There are 4 nested groupings, the coarsest first. Each group lies inside one group of the grouping before and may be the whole of it. The rows also spread widely along 15 directions, which tell nothing about the answers.
Some rows, each with its group in each grouping after it:
[  9  42 -35   0 -31  26 -10 -33  44  27 -69  22   7  30 -18 -12  -6  39
  18  -9   1  13  14   4 -25  23  -6  26 -15  20   4   8]	k_638 Tob k_329 k_257
[ -5  17   4 -14 -23   1   8 -18   4  28 -34 -14 -13  28  29   0  16  10
   4 -37 -29 -12 -18  21 -39  19 -27 -26 -12  21  20  20]	k_638 Tob k_149 k_382
[-13  20  11 -49  -4  24  -9   2  -2   7 -58  18  16 -46  26  10   9 -11
  45 -40  -5   3  26   8 -13  -5  28  21 -32  53  19  -3]	k_638 zin k_595 k_715
[-12  29   8 -40 -17  14 -20 -40  -7  -8 -30  42  14  -7  28  11 -15 -26
  -5 -26   3 -10 -13  27 -12   7   6 -25  -1   7 -13  -8]	k_638 mun k_542 k_264
[-18  -4 -18  14  -4  28 -22 -39  24  33 -51 -11   5   4 -13   4  -2  20
  17  -9  -3   0  12 -17 -31  58  -4  12 -35  17 -17  40]	k_725 lepa k_67 k_321
[  6 -10  39 -18 -13   3  31 -29  17  -3 -11   8  29 -30  57  42  16 -26
 -12 -43 -12  24 -30  -6  32   1   9   8  -7  23  21   5]	k_725 lepa k_67 k_511
[  3   5  11  12  24 -40   1 -10 -11   5  43 -19 -33 -27  13  -5   5  28
  35 -16   4  16 -15 -13  36 -32 -16 -21  -8  -5  -1  13]	k_638 mun k_480 k_365
[ 35  26  -3   8   6 -46   9 -66 -10 -60 -38  57  18 -18 -16  50 -20  -1
   1  10  16  50   0  -2  -4  -8  15  -3   6  -3  -2 -50]	k_638 mun k_416 k_848
[-10   0 -29  14  19 -29 -22  -3  -8   4 -41  20 -13 -24 -46  18  25   7
  21  49   7  20  37 -21 -26 -20  22   1 -26  20  -1  -7]	k_638 Mero k_318 k_240
[ 51  22  17  -1  -6   2  25  13  39 -25 -42  33  32 -52  -8 -30 -12 -22
   1 -52   8 -14 -11 -11  77 -20 -16  23   9  -1 -44   8]	k_638 Mero k_323 k_130
[-17  17   8 -32   6  -4   1   2 -12 -18  14  20   8 -14  23 -12  -5  -6
 -10 -25  16 -31  17  14  18  -9 -12 -22 -19   0  17  -3]	k_638 Mero k_323 k_747
[  6  14 -10   1  16  -3   9   0 -11 -15 -41   3 -36 -27  -5 -26 -15  35
  34  -3 -16 -25  23  16  -1  -9   7 -29   3  44   5  -1]	k_638 mun k_480 k_665
[ 18  -7   9  24  13 -29 -29  19 -28   6 -35  -2  -3 -19 -18 -15  13 -20
  46 -18 -42  -6 -22   8 -19 -16   2 -12 -26  16 -25  20]	k_725 gada k_806 k_334
[ -4   6  13  19   2 -12   2  -3   6  -3 -37 -10 -19   1   2 -17  11  12
  21   2 -12  -7  -1  -9  -6   4 -13 -17 -13  -1  13  14]	k_638 zin k_412 k_138
[ -9 -14  -6 -22  -7   0 -24   6 -15  58   5  -9 -23 -34  14   1  25 -22
   6 -23   3   5  -9 -24  -9 -21   8 -10 -19  18 -23  41]	k_725 gada k_424 k_700
[ 21  23 -47  16  14 -25  -9  13  -4  17 -51 -11 -20   8 -56 -14  15  32
  40  -7  -7  -8  25 -13 -45  -7 -10   5 -20  22   1  10]	k_725 lepa k_808 k_271
[  6  25  28 -36   3 -12  34 -31 -13 -24 -46  19 -25 -17  29   2 -19   8
   8 -16  -8  -4  -8  13   2 -15 -22 -42  19  33  -4 -19]	k_725 gada k_806 k_875
[-17  18  34 -30  -9 -15 -46   0 -28  12  22  66 -10 -17  37 -23   5 -30
  23  34 -12  46 -33  26  33 -91  30 -17   2  21 -10 -23]	k_725 gada k_424 k_462
[ -6  -5  26 -12 -27  21  -8  -3  -1  13  -5  15 -18 -12  40 -54 -14 -11
 -15 -21  -6  -7  -8   7  19  -3  -8 -20  -5   8  -6  27]	k_638 zin k_595 k_694
[  8 -12 -10  24  31 -24  -2   2 -15 -30 -45   9   2 -45 -43 -15  -5   5
  17   4  -2 -18  33  -8   3   8  -9  -8 -26  16 -37   5]	k_638 Tob k_329 k_311
[-17   6   6   4 -16  15 -18   4  28  34   2   2   0   7  24 -12  26   3
  10  -4 -13  -1 -14   2  20 -14  11  -1 -14   3  24  27]	k_638 zin k_586 k_490
[ -3  26 -26 -12 -15   6 -10 -33  27  30  12  32 -27 -22   5  11   6  41
  15  33  43  62  22 -34  30 -43  38  24   0  18  21  -6]	k_638 Tob k_494 k_174
[  6   0  30  48 -17 -17 -10   3  33  26  12 -41 -23  20   7 -45  20 -12
  -6 -21  13 -18 -51 -54  38   6 -56 -17  -8 -84 -29  67]	k_638 Tob k_149 k_375
[ -1  -9 -14  27   6 -19 -11 -24  19  22  11   1  18  -3  -5  34  29  16
   9   0 -16  31  -6   0   4   2  10  10 -25  12  18  12]	k_638 zin k_586 k_812
[ 59  26 -15  -6 -22  -3  27   7  10  10   4  -5 -21 -21  17 -30 -14  32
  18 -73   1   4   1  -2  20 -17   3   9   8  23  29  15]	k_638 zin k_595 k_715
[-40  41  19 -30 -15  58 -58 -45   9  -7   4   6  11 -10  47  -8 -51  13
  54 -41  65  -8  17 -37   8  47  28  29 -52 -47  34  25]	k_725 gada k_806 k_334
[ 12  12  11   1   7 -17  22  22  25   5 -31  -8 -15 -37  -1 -10  32   0
  21  -7   7  -4  -2 -32  42 -42  -7   2   1   6  -3  13]	k_638 Tob k_149 k_375
[ 27  24  -4   4 -40  22 -43 -27  14  20   8  42  -3   9  -3 -72 -46  -7
 -13 -29  30  20 -25 -17  29   0 -16  13  -1 -36 -56  31]	k_725 lepa k_808 k_271
[ 50  55  31   7 -17 -27 -22 -35 -21 -17  19  19 -42 -15  37  -4 -32  12
  66 -29  11  33 -56  -3  22 -42  33 -26  26 -28  13  -7]	k_638 Tob k_494 k_174
[ 32   5  -8  40 -15 -13   7 -27   8 -20 -17   4 -16  -1  -6 -30 -25  34
   6 -13  11  26  10 -23   6  18  -8  13 -14 -15  17   8]	k_638 mun k_542 k_264
[ 16  27 -15  19  -6 -23 -33   7  17  38   6  16  -3  11 -12 -19  25  25
  50   3 -21  43 -16  10   9 -51  10  20 -15  14   9   6]	k_638 zin k_595 k_694
[ 47  33 -34 -27   8 -35 -29  30 -57   2 -34  35 -23 -45 -44 -35  -8   1
  57 -37  -4  15  30  18 -41 -55  16   2 -15  48 -26 -17]	k_638 zin k_586 k_490
[-15   4 -39   0  -7 -16 -34 -12  -8  48  -5   0  -4  22 -22  -1  26   5
  -1 -11 -11   7   3   8 -50   5 -22 -10 -32   8 -15  24]	k_638 mun k_542 k_264
[-24  -2 -22   6  10  10 -13  -1  39  19  18  15   9   0 -20 -19  13   2
 -34  21  26 -30   7 -22  49 -11 -13 -10  -3 -18 -27  32]	k_725 lepa k_67 k_511
[ 10  29  15 -18  -9  19   6 -12  28  -6 -23  14  16 -28  24  -8  -9  -1
  21 -47  12  -6  -8  -8  43  -5   0  16  -7   1  -2  10]	k_638 mun k_416 k_848
[ 46  48  -7  30 -32  16  26 -20  61 -26 -60  22  -5  16  -8 -29 -22  39
  10  -6  21   0  -1 -27  36   3   2  21  20 -24  28   0]	k_638 Tob k_494 k_174
[-15  11   7   4  -8   7 -37 -25   3  32 -90   4 -28 -10 -16  12  22 -30
  26  24 -12 -16 -24 -17 -43  11   9 -39   4  -1 -55  31]	k_638 Tob k_494 k_174
[  5   6  30 -12  20 -29  19 -56  -1 -20  38 -12  27 -21  28  39 -13 -19
 -28 -76  16 -31 -38   0  34  43 -62 -46  -6 -43 -42  25]	k_638 Mero k_323 k_747
[  4  18  -5  20  37 -12 -28  11 -13 -65  15  35  34 -30  -1  18 -11   8
  53  11  -3 -21  16  22  35 -27  78   8 -24  12  68 -32]	k_725 lepa k_808 k_271
[ 26 -12  27  17 -22 -18  29   2  23 -15 -11  10 -12 -32  15 -21  12 -30
 -36  -6  30  24 -14 -60  58 -30 -15   9   8 -38  -9  14]	k_638 mun k_480 k_365
[  4  19 -24 -27 -20   5  36  12  19   3 -31 -12  -2   1   2   0  22   8
 -25 -43  40 -25  41 -40 -15  10 -23  15 -23  -9  46  14]	k_638 Tob k_494 k_174
[-10   2  17 -10  24 -29 -17   2 -10  -1  13   8  13 -41  18  42  35 -27
  30  -8 -12  -2 -16   7  19 -37  29 -19 -12  11  11  -1]	k_638 zin k_595 k_715
[ 59  32 -61   3  -5 -21  -1   2   7  42  -1  19 -30 -22 -37 -14   3  52
  37 -19 -11  32   7  14   6 -54  21   9  14  60 -13   2]	k_638 Tob k_329 k_311

New rows, each followed by its group in each grouping:
[  8  12   9  -2 -34  20   7 -39   8  -2 -38   9 -30  -4  28 -12 -26  11
 -10 -13  17   4   5 -21 -12  32   7 -14  -1  -4  21  16]	k_638 Mero k_318 k_240
[ -1 -35  19  15  15 -23   4 -41 -28 -14 -17  15  -4 -34   7   2 -18   5
  -1   2 -27  31   1   9  -1  15 -12 -19 -24  39 -30   2]	k_725 gada k_806 k_334
[  2 -35   2  22  10 -34  -3 -18 -40 -18  27  16 -16 -17   4 -16 -15  10
 -17  14  -9  26  13   2   1  -7  -1 -21 -26  18   5  -1]	k_725 gada k_806 k_334
[ -5  49  14 -26  20  -9 -35 -13 -11 -36   3  34  38 -13   0 -17 -28  -3
  45 -50  17 -18   2  26  16  -1 -19   1 -33 -20 -15 -11]	k_638 zin k_412 k_138
[ -2  21  23   9   5 -21 -22  18   3   8 -29  -7   1   4   6  -7  32 -16
  45 -14 -25 -17 -28   4  -4 -23  -5 -15 -15 -13  10  16]	k_638 zin k_595 k_694
[ 25 -21  24  40   0 -20   0  23  -4 -10  12  -2 -24 -47  13 -23  14 -15
  13   4  -6   1 -19 -28  51 -38  31 -10  -1  -9   8  23]	k_638 Tob k_494 k_174
[ 29  -1  -7  15 -21 -16  35 -25  10 -25   1  13  -5  16   4 -17 -20  10
 -55 -18  22  -2   3 -24  16  12 -32 -12   3 -26  16   6]	k_725 gada k_806 k_334
[ -7  27  30 -73  -4   8  18  46 -25  35  23 -29 -56 -62  63 -50   6  21
  60 -76  25   3  23 -23  28 -57 -12   8 -27  38  36  22]	k_638 Mero k_318 k_240
[  1 -12 -28  19  13  -6 -20  -5  16  29  45  -5  25 -21  -7   4  14  18
  11 -33  -5   9   3   0  32   0   5  23 -39  12  -3  32]	k_638 mun k_416 k_848
[-15   2 -11 -55 -29   1  26  -8 -11  17 -27  10 -10   3  26  13  20 -15
 -45 -23  30  11  33 -29 -39  -5 -19   1 -23  16  38  -1]	k_725 gada k_806 k_334
[ 31  29  11  -5  -4 -20  12 -20   6   0  19  16 -31 -20  20 -25 -18  26
  16 -23   4  15 -21   4  44 -37  -9 -25  26   6  -8   2]	k_638 zin k_595 k_715
[ 34  29   2 -19 -11   6  20  18  39  12 -23   5  36 -26  10  -3  20  -2
  23 -77  -5   0  -8  -2  38 -19 -11  38 -14  16   9  14]	k_638 zin k_586 k_490
[ 31  22 -16  -4  -6  -6 -23   7 -11 -31 -26  42  17 -24 -23 -12 -18 -36
  -7 -19  31 -26   8 -18   7 -15  23   0  -3 -27 -11  -2]	k_725 gada k_424 k_462
[  3   7 -29  12  15   4   9 -10  27 -11  15  14  27  -8  -2  18   5  29
  -6 -12 -13 -35  10  29  33   6  19 -11  -8  26  30   5]	k_638 Tob k_494 k_174
[ 18  10 -12  10  13 -11 -15  18   2  24  14 -17 -41 -47  -5  -7  12   7
  35 -11  11 -28  -7 -23  32 -33  29 -27  10   0  -7  36]	k_638 Mero k_323 k_130
[  5   2  -8   1  16 -40   0  23 -29  -1 -11  23 -26  -6 -23 -48   8  22
  20  21 -17  27  23  10  -4 -57 -17  -6 -18  42  -4 -16]	k_725 lepa k_67 k_511
[ -9   1  -2  24 -40  -7 -28  -4  23  42  55  25  25  83  22 -53  15   9
 -34  -6 -28  39 -37  27  13 -17 -38  16 -33 -19  24  21]	k_725 lepa k_67 k_511
[ 28  20 -27  28 -16   7 -14   5  31   0 -47  29   4  16 -17   1  14  -9
  -7  16 -33 -47 -21  29   0 -11  45 -33  31  11  17   9]	k_638 zin k_595 k_694
[ 34  44 -53  10  -2 -44   5  10  16  32 -21 -18 -18  37 -37  31  43  34
  34 -14   2   7  -2 -23 -39 -36  -3   7  -4  -3  47   3]	k_725 gada k_806 k_334
[ 44 -20 -10  78 -25  13  12 -37  62  14 -79 -23  14  -6 -27   7   6   9
  -4 -21 -20   5 -21 -41   3  71  -4  25 -10 -11 -26  55]	k_638 Tob k_149 k_382
[ 41  20  -6  18   1 -45  20 -14 -18 -51   2  11 -15  -6   1  22  -6   3
  -7 -10  15 -15  -5  -8   0 -14  18 -36  16 -23  44 -19]	k_638 Tob k_149 k_382
[ 19  -7   1  33 -44 -26  -2 -57  17  38  18  17 -31  26  13 -18   2  23
 -28  18  11 102 -26 -36   8 -13 -26  15  -6 -20  -8  14]	k_638 mun k_416 k_848
[  8  29   1 -33 -17  -2   0 -13  13  19   0  16  -2 -22  18   3   9  -8
   1 -33  31  13  -8 -20  24 -28  -8   5  -3  -6 -11   9]	k_638 Tob k_329 k_257
[-10  17 -21  -4 -12   6 -21 -47  15  26 -39  21  -3   9  -5  14   2  10
   2   3  -9  11  -7  13 -26  16  -2 -16  -3  18 -22   9]	k_638 mun k_542 k_264
[ 30   1 -20  20 -25  -5 -34   8   9  47  16  11  -6  -4  -8 -32  12  -7
   6 -26 -14  17 -25   1   9 -23  11   6  -8   2 -22  37]	k_638 zin k_412 k_138
[-22 -12  -1 -25 -30  12 -24 -12 -14  38  36  35  -6  10  39 -35   2 -16
 -44  -6 -23   2 -16  45   5 -17  -4 -36  -9  33 -11  17]	k_638 Tob k_149 k_375
[ 10 -27  19  32  16 -37 -12  51  -6   4  -9 -17  10 -41 -22 -23  46 -42
  15 -19  -5  -5  -4 -41  24 -30 -16  14 -39 -27 -21  35]	k_638 zin k_586 k_490
[-10  22  21 -42   2  13   2  -6  -1   6 -46  -4   4 -42  25  10   7  -4
  44 -53   8  -1  15 -11  -8   5  -2  12 -28  24   8   8]	k_638 zin k_586 k_812
[ 16  16   7   2 -12  -1 -10 -20   7  -5 -27  19   1 -10   2 -17 -12  -9
   0 -23   2  -8 -12  -1   6   6  -9 -15   1 -10 -21  14]	k_638 zin k_595 k_694
[-20  39  16 -38 -11   3 -12  -2  11  25 -26  18 -16   0  25   0  25  -5
  27  -2   3   5 -13   3   2 -43   2 -15   4  10  13  -2]	k_638 zin k_586 k_812
[  9   3  11  28  -5   2  12  30  33 -20 -23  14  15  -6  -2 -44   9  -1
  -5   0  -4 -25   8  -9  52 -14  -6  12 -14 -11  19  13]	k_638 Mero k_323 k_747
[ 12  28 -22 -42  30 -20  -6  -6 -17  -2  -8   9   4 -58 -14  34   5  -2
  33 -47  19 -20  22   1  -3 -19  11 -14  -7  27 -16  -3]	k_638 zin k_595 k_715
[-12 -14  21   3  21 -32 -14  13 -30 -25  18  12   8 -39   8   2  18 -31
   5  -4   8  -7   4 -12  20 -25   5 -15 -32 -14   1   3]	k_638 Tob k_494 k_174
[ 10  17  -6  -4 -14   6 -33   8  -2  15  -8  32  17  10   7 -22   3 -11
  21 -20 -25   2 -17  30  -3 -22  23   6 -17  24   9   6]	k_725 lepa k_67 k_321
[  4  23  13  27 -26   1 -29 -50  34  17  37   6  10  39  27  -1 -11  12
   5 -17  20  33 -47 -23  29  12  -8  10 -11 -58  11  27]	k_725 lepa k_67 k_511
[-26 -17  43  19  -2   9 -28  -9   0 -32   9  48  23  -3  24 -52 -23 -31
 -28  26  -7 -13 -19  12  57  -6  -9 -20 -17 -25 -22   8]	k_725 gada k_424 k_462
[ -5  14  -5 -15   1 -13 -17  -8  -8   4  10  15   9 -16   8   8   9  -3
  13 -19  11   7   4   1   6 -17   4   0 -25   2   6   2]	k_638 Tob k_329 k_311
[-23 -28  20  12  29 -15  -8  39 -20 -44 -14  -6  16 -49 -12 -32  13 -48
 -15 -13  22 -62  27 -33  25   6 -20 -14 -42 -40 -18  24]	k_638 mun k_542 k_264
[ 30 -34 -21  52 -18  -9   3 -30   7  11 -13   4  13   3  -5  16   7  15
 -18 -13 -42  28  -3  14 -22  37  20   5 -21  32  25  18]	k_638 zin k_586 k_812
[ -4  14 -10  -3 -10  -3 -17  -5  -4  25  26   0 -27   0  16 -16   5  20
  12  -9   9   1  -2  -5   4 -18   8 -16 -11   0  19  20]	k_638 Tob k_494 k_174
[  8  19  26  16  18 -39   6  -1  -1 -41 -56  17  17 -11 -14   8  14  -8
  32   2 -14   6  -1  -2  -1 -11 -16   1 -24  -6   8 -20]	k_638 Mero k_318 k_240
[-12 -10  38  26  34 -32   6  24   2 -53  13   2  19 -40   0 -31   8  -4
  15   3  17 -11  14 -27  69 -23 -23  10 -39 -32   5   2]	k_638 Tob k_149 k_382
[ 35  38 -35  -4  35 -51  14 -38  -9 -54 -12  38  -3 -33 -46  41 -16  12
  -3   4  42  -9  18 -12  14 -24   3 -31  25 -13 -21 -35]	k_638 mun k_416 k_848
[  4  -2   5  25  -5   3  -5 -10  25  33  -1 -32 -25 -18   6 -12  13  15
  19 -21  10  -5 -16 -41  23  10 -11  -5 -12 -20 -13  53]	k_638 Tob k_494 k_174
[ 15  21 -13  44   7  -4 -25   0  16 -40  -6  17   7   4 -23 -18 -15  10
  13  10  15 -41   6  -8  24   6  28 -13  -4 -44  26   8]	k_638 zin k_586 k_490
[ -8  54  15 -14 -17  10 -28 -53  16  15 -78  17 -12  13   6  14  -4  10
  55  -4   3  21 -22  -6 -34  13  -5  -7  -5  -5 -19   3]	k_638 Tob k_494 k_174
[ 38  17 -11  10 -11 -16   2 -29 -21 -25 -12  22 -24  -9  -7 -30 -47  27
   6 -21  25  20  16 -18  -8   7  -4  -1  -7  -6   6  -4]	k_725 gada k_424 k_700
[ 55   8 -14  25 -18  -5  21 -11  34  14 -31  17 -10 -25 -14 -16  -4  11
  -9 -19 -10  10 -15  -8  37 -11   1   0  24  19 -29  19]	k_638 Mero k_323 k_747
[ 34  19  -1  15 -18 -39  29 -21  10 -12  28   0   1  23  18  10   3  28
  -7 -28  24  48  -6 -34  14 -17 -21  25 -16 -31  65  -9]	k_725 gada k_424 k_462
[  5 -15 -12  34  34 -43   8  10   0  -5  18 -19 -17 -37 -33 -10  15  28
  13   6  21   7  30 -44  28 -12 -22   5 -32 -11  -4  20]	k_638 Mero k_318 k_240
[  4  16  -8   1 -18  -3 -18  -8   3  32  11  13  -6  19  12 -33  -3  29
  21 -17  -9  36  -4   5   0 -19 -12  19 -28  14  19  12]	k_725 gada k_424 k_462
[ 18  14  30  11  16 -67   9   6 -46 -20 -29 -21 -47  -4  -1 -16  13  -2
  38 -16 -15  -1 -14 -10 -35 -25 -39 -48  -5 -15   3  -1]	k_638 zin k_595 k_715
[ 18   8 -43 -37  -7  -1   5   7 -14  45 -30  -9 -27 -32 -21 -10   7   8
   1 -47  24  -5  36 -32 -36  -5 -16   5 -17  34 -20  28]	k_725 gada k_424 k_462
[-20  -4  57  10   4  16  -3 -27  38 -32 -70  28  33 -38   6 -22  -8 -32
  -1   7  10  -2  -7 -28  54  22 -31   9 -17 -26 -57  15]	k_638 zin k_595 k_694
[ 26  33   1 -51 -14  -2 -12 -25 -21  21  -7   7 -33 -63  16   9 -17 -17
  24 -61  53  13   1 -40  -2 -13   7  -8   3  -5 -35  19]	k_638 Mero k_323 k_130
[  0  22 -16   3 -24  16 -22   8  16  10 -19  22 -22  14  -5 -53  -7   7
  -7  10  15 -20  14  -8   4 -13   6 -11   1 -13  11  18]	k_638 zin k_595 k_715
[ 31   5  10   6 -32 -13  14  -1  25  14 -36  19   3  -8   3 -14  21 -18
  -8 -12  15  58 -13 -49  20 -33 -10  43  -9  -7   1   5]	k_725 lepa k_808 k_271
[ 21  -4  59  30  -1   3  28 -37  25 -92 -44  40  47 -38  33   1 -36 -18
  -8 -14  -1   0  -6  -3  65  30  12   9  -6 -18  19 -19]	k_638 zin k_595 k_715
[ -9   2  18   9  15 -13  -4 -25   8 -10  11   3  18  -5  19  19   6  -3
   7 -13  -7  -4 -24   0  26   3  -5 -13 -14  -8   8   9]	k_725 lepa k_808 k_271
[  3 -14   7  27  -6  -3   7  -3  -2 -10 -21  13 -22 -11   1 -55 -18  29
  -2  14 -10  13  27  -1  15   5 -11  -1 -22  22   7   9]	k_638 Mero k_323 k_747
[-16  20  20 -28  -9   0 -15  20 -23   1  -3 -10 -17 -13  38 -12  13 -15
  31 -35  14 -25   4 -11  -9 -17  10 -12 -29 -12  41  13]	k_638 Tob k_329 k_311
[-11   8 -25 -25  -8  -9  19 -54   3  12  -8  11   1   0   6  26  -1  39
 -17 -16  24  40  36  -8 -25  24 -26  10 -32  27  16  -6]	k_638 Tob k_329 k_257
[-26  21  -3 -16 -18  31 -19  16   1   1 -24  12 -42   3  25 -39  -2  -2
   1  20  15 -54  13  -5   3 -19  36 -39   8  -5  40  15]	k_638 mun k_416 k_848
[ 36   0  -4  27 -17  -7 -12  -3  18  15 -16   3  -1 -30  -4  -3  10  -6
  19 -23   5  27  -8 -33  16  -8  25  24 -10  -7   0  26]	k_638 zin k_595 k_715
[-16  23   7 -22 -14  18 -43  -5  -7  17  -6  33  -7 -13  18 -38 -12  -4
  27  -6   3   1  -4  17  12 -22  13  -7 -18  12 -19  11]	k_638 Tob k_329 k_257
[ 21  22 -30  17  36 -41  -1 -47  28  -7  15  14  45 -16 -41  40   0  32
  20 -34   3  24  -7   7  32   6 -36  17 -19   1 -43  -3]	k_638 mun k_480 k_365
